Each cloud of rows lies close to a flat space through zero, with a little noise off it, and is much wider in some directions of that space than in others. After each cloud: how many dimensions does that space have?
In the rows, 128 means zero.

[[136 141 128 129 132 135 112 117 134 133 121 118 125 115 122 127 118 128]
 [125 102  96 126 126 136 160 139 111 150 123 138 132 126 107 107 164 125]
 [144 109 107 110  97 144 126 135 139 141 127 103 118 141 118 154 176 144]
 [144 119  89 127 121 147 133 126 123 166 115 122 125 112 102 110 172 126]
 [121 138 120 134 150 126 135 121 120 138 122 140 127 112 116 101 111 111]
 [ 98 120 157 144 153 107 158 140 109 107 135 166 139 132 146 106  96 120]
 [126 145 170 123 125 114 106 123 143  86 141 113 121 144 163 164  86 136]
 [133 128 155 127  97 127 113 138 142 108 138 115 128 149 151 170 140 153]
 [ 81 141 197 155 177  83 153 142 110  67 147 180 145 140 175 111  35 108]
 [134 169 182 136 112 120  85 126 157  82 136 112 128 131 177 169  86 147]
 [131 147 110 145 140 138 122 120 126 145 116 134 134  98 117 102 131 121]
 [104 159 185 136 170  96 119 119 127  76 138 149 130 137 163 128  28 117]
 [158 109  97 124  77 153 119 134 142 162 119 102 127 125 114 149 211 153]
 [134 131  98 145 124 143 137 126 117 166 109 140 140  94 106  98 170 125]
 [148 114  53 132 129 159 144 122 112 195 101 128 126  91  69  85 192 114]
 [130 148 119 124 164 122 115 106 128 130 123 124 118 111 112 109  83 109]
 [131 103  63 130 141 149 157 126 109 185 111 137 127 109  78  81 176 110]
 [133 113 130 118 107 127 130 139 130 121 136 120 126 150 138 150 151 141]
 [129 140 106 144 152 134 138 120 116 151 113 142 135  99 106  90 127 114]
 [136 129 118 140 114 137 131 134 126 140 123 134 139 116 127 121 157 135]
 [109 154 161 141 164 108 120 118 126  95 135 146 133 122 146 116  57 112]
 [100 136 185 156 126 105 140 153 123  87 143 164 145 140 177 132 103 134]
 [125 112  90 127 148 136 148 126 115 158 117 134 123 118  97  95 140 109]
 [148 144 117 113 118 141 101 118 142 137 126  94 116 124 120 151 137 134]]
 => 4

[[111 117 126 152 137 131 148 133 150 151 148 141 115 130 154 133  94 127]
 [ 75 152 128 139  96 172 121 218 145  91 149  74 195  93 122  64 151 140]
 [146 131 177 138 187 110 114 189 101 139  85 128 105 115 138  93 110  64]
 [105 182 167 114 131 173 130 160 158 110  92 120 102 114 154  88 133 124]
 [166 101 112 140 173 115 138 139 125 137 136 144 131 119 146 131  80 114]
 [ 53 138  87 167  51 127 131  82 140 149 196  88 137 135 128 129 189 173]
 [111 154 141 145 142  94 107 154 120  96  65 147 157 113 138 121 147  90]
 [169 143  66  75  62 110  86  51  93 109 148 149 154 147  66 133 166 156]
 [ 98 107 128 126 132 119 122 148 130 137 111 104 167 115  93 145 152  89]
 [131 108  83 139 140  88 141  80 108 118 123 142 132 124 149 131 136 122]
 [169  66  88 110 160  95 159  87 113 129 114 170 139 139 128 179 110 119]
 [ 87 177 145 130 106 139 131 100 163 144 109 118 120 126 134 109  91 115]
 [188 133 127 109 138 127  86 126 116 150 121 132 133 133  86 152 124 112]
 [164 117 112 110 137 140 132  99 124  86 148  95 144 121 121 135 120 184]
 [152  76  94 131 129  94 163 131  55 109 144 111 133 136 148 106 195 142]
 [160  95 108 134 142 114 138 142 102 107 145 146 134 132 145 127 135 149]
 [111 127  81 123  99 124 124 103 125 112 143 111 162 118 115 124 164 145]
 [170  84 141 140 170 151 180 189 135 169 144  93 162 127 142 122  46 114]
 [138 123 103 163 105 109 134  96 135 158 158 165 120 155 153 164 123 154]
 [169 112 170 110 140 125 158 153  88 139 124 127 104 152 135  99  88 125]
 [ 96 128 151 174  62 142 152 181 150 176 188 120 172 165 127 129  76 161]
 [114 157 116 164  30 112 154  67 110 165 161 108 128 185 152 145 189 197]
 [107 194 152 138 135 149 151 162 148  98  32 138 126 116 197  99 185 109]
 [109 132  99 156 101  67 114  80 123 130 110 226 115 153 150 169 150 116]]
 => 12

[[117 107 158 124 116 135 113 115 123 140 141 102 115 136 158 110  88 131]
 [137  98 148 111 107  98 115 109 126 154 122  99 148  96 159 123 121 153]
 [127 133 125 135 123 120 153 126 128 121 120 125 134 118 129 132 134 125]
 [104 113 171 122 132 197  70 127 127 145 189 114  85 191 153  92  51 127]
 [111 127 149 139 123 152 120 117 124 126 153 120 128 145 129 113 110 126]
 [146 110 117 108 132  91 130 133 122 139  93 124 103 107 150 127 101 125]
 [153 123 102 114 121  89 144 141 128 127 104 130 130  97 127 140 149 132]
 [148 157  77 138 147 130 146 162 137 102 114 172 121 136  79 147 168 112]
 [147 122 106 119 127 131 130 154 131 119 131 137 109 137 116 124 133 124]
 [121 148 115 129 183  90 107 103 133 146  63 171 130 105 126 168 140 119]
 [125 134 126 139 116 154 135 133 133 116 157 129 136 148 110 121 141 131]
 [127 123 129 131 115 147 138 141 126 122 152 115 119 145 125 112 127 131]
 [124 118 143 123 120 123 117 116 128 139 133 113 145 119 137 126 127 143]
 [124 141 121 145 114 143 164 136 125 103 141 122 132 135 108 119 147 119]
 [182 133  60 122 102  75 184 168 137  98  99 147 161  81  78 152 221 138]
 [125 129 126 136 115 106 161 116 126 120 108 119 149  95 130 136 150 131]
 [135 109 138 108 125  76 134 113 121 152  87 107 119  86 166 131 108 137]
 [142 116 127 115 138 123 100 134 132 140 127 135 113 131 133 129 113 129]
 [121 126 136 142  94 150 169 133 120 105 156 101 136 132 131 107 133 129]
 [147 147  90 135 136  91 169 138 125 113  82 153 138  95 108 152 172 121]
 [130 150 104 135 162  94 140 122 129 125  74 162 126 104 120 156 147 118]
 [147 125 103 114 147  46 151 118 128 140  47 136 132  67 146 159 146 130]
 [122 150 117 144 135 168 123 141 138 113 154 154 141 161  89 134 154 122]
 [107 140 141 145 135 126 142 105 125 129 118 126 140 118 132 132 126 125]]
 => 5

[[159 140 134 135 139 128 109 159 135 124 133  85 156 112 140 153 118  89]
 [120  93  98 144 152 114 111 152 100 109 182 188 101 120 114 115 146 156]
 [126 117 105 132 132 131 132 116 112 117 124 158  82 134 133 118 134 142]
 [ 89 127 142 135 129 116 103 151 147 119 159 133 154 126 135 129 122 114]
 [140 130  90 118 139 133 124 113  95 173 103 135  92 125 105 117 138 151]
 [147 157 130 115 130 139 133 124 135 156  98  93 140 134 127 138 118 114]
 [134 127 135 117 119 135 117 137 133 127 138 125 137 119 116 130 128 128]
 [101 132 106 136 129 120 132 112 123 121 124 149 100 147 149 117 133 128]
 [150 118 112 129 138 117 131 133 111 129 138 138 116 113 110 128 141 144]
 [134 132 124 128 128 133 118 130 125 141 116 108 130 123 133 132 125 113]
 [128 137 109 133 130 110 123 126 115 119 144 131 137 125 132 133 140 136]
 [108 143 152 130 118 118 133 128 159 112 123 110 147 133 147 136 117 104]
 [158 145 109 136 149 122 117 138 106 137 124 104 140 118 134 147 126 124]
 [164 151 114 131 143 123 124 141 124 132 114  90 131 119 139 150 123 101]
 [146 146 127 135 134 127 135 130 131 106 129 113 142 138 152 145 123 113]
 [132 108 118 135 120 136 133 123 118 111 145 152 118 139 135 118 140 133]
 [137 151 157 120 129 113 136 148 161 116 143 106 171 121 119 148 121 117]
 [143 132 111 131 131 110 126 123 111 107 138 132 123 113 128 138 137 143]
 [202 124 105 112 141 157 145 133 104 141 125 138 105 133 100 131 140 148]
 [157 136 137 125 139 131 129 147 131 128 142 116 157 123 118 143 125 129]
 [135 136 141 121 132 128 149 131 144 129 131 132 141 139 118 129 127 134]
 [166 118 107 135 136 126 127 139 110 117 135 125 111 115 127 135 138 122]
 [112 128 143 115 112 123 139 119 146 115 134 145 126 128 114 121 131 144]
 [154 101 105 124 133 140 128 126  98 139 132 155  95 118 101 115 143 157]]
 => 10

[[167 152 189 110 164 119 101 146 100 162 150 152 122 119 125 139 109 117]
 [101 144 121 130 118 119 157  88 146 114  96 111 137 121 103 119 162 137]
 [166 140 104 147 149 142 157 124 145 150 169 132 169 144 105 138  86  95]
 [ 89 125  60 162 101 145 183  88 175 113 108 116 159 138 112 129 149 134]
 [152 137 106 130 124 112 142 123 135 109 148 127 138 149 119 120 108 116]
 [120 139  92 146 126 133 172  87 154 120 122 104 160 132  98 118 136 122]
 [176 160 174 123 166 140 105 152 113 188 169 179 144 125 121 154  95 104]
 [137 129 162 104 118 102  91 153 105 110 125 139  95 128 146 118 129 142]
 [148 144 164 123 124 140  63 171 116 170 148 171 115 111 127 121 139 135]
 [141 176 104 155 140 138 175  86 166 165 146 141 186 133  69 128 130 107]
 [181 122 190 112 173 152  63 192  83 182 175 150 117 110 147 141  92 107]
 [119  79  97 145 123 177 101 171 121 142 147 109 128 115 156 125 120 118]
 [161 155 209  94 139  98  64 163  90 152 137 176  91 122 141 129 123 137]
 [102  70  75 133 108 144 137 135 127  75 117  50 119 123 144  95 134 125]
 [150 162 149 148 166 154 132 135 140 205 158 203 160 128 120 181 105 116]
 [119 135 120 152 154 176 146 116 144 183 136 137 166 109 106 149 135 113]
 [103 120  93 159 128 177 139 123 157 165 128 134 160 110 120 138 146 127]
 [113 107  51 183 157 199 199 108 174 174 149 128 198 134 118 174  97  94]
 [140 165 162 115 110  96  99 136 124 138 129 190 108 137 132 136 133 148]
 [165 194 189 111 105  83  65 158 117 159 145 235 103 140 125 136 134 151]
 [100 116 139 100 120  95 145 100 113  74  87  84  97 129 135 115 148 145]
 [152 126 179 107 113 115  38 203  96 147 146 202  71 132 178 143 115 152]
 [150 134 175 112 166 134 110 138 100 151 139 114 125 108 120 125 121 112]
 [131 178 170 120  98  95  82 140 130 149 120 223 102 135 134 141 151 165]]
 => 6

[[123 190 161  86 155 109  93 137 140 129 162 139  96  97 141 111 122 115]
 [151 115  72 169 142 145 114  74 119 161 119  97 149 124  99 131 129 155]
 [115  79 126 154 141 132 141  71 156  79  99 121 112  94 119 174 115  71]
 [132 165 172  92 118 113 133 126 147 113 100 113 189 118 130 132 120 143]
 [138  76 141 109 132 102 134 135 120 116  77 104 161 142 173 116 130 128]
 [126 197 146 100 103 117 127 203 132  91 173 159 104 151 181 176 116  93]
 [130  99  85 107 192 155 146 109 143 115 129 135 125 171 128 151 113 128]
 [108 190 119 101  81 113 147 139 138  93 131 126 110 129  81 118 131  74]
 [147 114 161 178 152 119 141 117 145 162 128 125 146 166 151 148 112 156]
 [125 101 152 146  92 136 106 156 157 173 103 121 190 157 108 147 142 141]
 [150 100 138 128  88  98  43 147 126 136 110 142 105 160 104 159 123  99]
 [136  75  75 133 121 129 155  84 118  98  90 112 151 135 123 122 129 115]
 [ 89 119 131  78 143 144 149 155 107  90  70  82 179 108 191 130 134 119]
 [140 148  90 151 120 125 120 120 119  90 130 146 115 107 113 127 121 158]
 [ 77 139 147 163 162 114 159 144 166  97 110 110 122 138 177 114 120  88]
 [164 126 151 110  85  95  90 129 138 102 158 181 129 121  91 115 125 134]
 [101 171 110 105  90 163 119 144 141 142 139 134 119 118 132 151 146 104]
 [ 93 114  90 153 134 151 114 177 123 131 144  95 140 124 187 149 142  77]
 [ 98 180 130  79 164 125 109 208 120  78  89 125 114  86 197 128 133 175]
 [128 122 134  73 102 115 110 160 130  97  89 149 124 129 104 117 137 146]
 [143 107 129 106 104 108  71 161 139 141 161 185  91 151 160 106 138 133]
 [133  85 159  87 133 147 180  90 105 135 101 144 100 136 111 131 126 144]
 [149 124 130 113 180 160 143  50 122 150  69 136  99 137 157 162 108 217]
 [143 187 101  33 119 120 230 115 164 132 105  80 146  94  77 107 161 110]]
 => 15

[[131 147 123 131 116 131 132 135 139 127 140 138 118 122 142 118 125 120]
 [115 138 145 140 207 117 128 132 195 123 110 139 170 120 142 174 102 159]
 [128 124 117 126 162 111 114 115 108  91 157 118 124 158 135 139 127  97]
 [111 118 130 148  70 135 113 163 131 156  98 115 132 119 107 102 118 106]
 [163 183 136 124 132 127 139 153 146 105 126 173 136 139 160 119 123 133]
 [137 119 121 114 121 129 118 105  80  89 147 151  88 176 145 121 174 122]
 [121 108 103 118 117 117 122 149  94 112 142  67 129 112  93 122  92  87]
 [148 147 141 131 158 127 156 156 138 147 143 126 142  89 139 126 115 115]
 [142 133 139 144 161 122 120 189 130 105 103 156 165 142 140 148 118  86]
 [137 141 147 120 176 122 121 147 118  96 134 133 164 180  99 148  98 164]
 [109 118 116 138  78 123 119  93 135 184 119  86 153 101  89 118  96 121]
 [128 133 144 136 135 114 102 119 106 110 128 135 146 200 118 121 131 125]
 [108 104 126 115  95 133 116  77 100 140 132 108 112 157  95 120 142 165]
 [112  91 150 126  96 140 115 111  90 139 104 132 102 174 107 106 180 163]
 [175 185 132 117 171 114 154 162 173 106 101 154 169  90 169 141  94 127]
 [134 146 145 151 122 160 157 184 156 175 139 167 125  85 138 125 132 130]
 [124 130 132 128  97 135 141 146 132 138 139 109  70 101 150  79 154 120]
 [ 93  69 115 119 111 114  98  86 109 121  95  74 125 137  94 133 131 137]
 [137 106 117  88 109 142 153 118 107 131 104  91 129  85  82 134 106 191]
 [156 130 144 121 158 103 118 170  57  89 145 106 146 182 113 107 120  81]
 [109 120 114 120 157 121 120 113 144 102 147 103 119 126 123 147 109 139]
 [106 125 144 141 138 133 110 141 147 109 132 147  93 164 154 115 159 135]
 [137 149 132 137  91 142 126 126 103 144 161 159 121 157 121 114 138 119]
 [169 154 166 141 142 125 132 172  91 134 123 178 166 181 133 116 145 104]]
 => 10
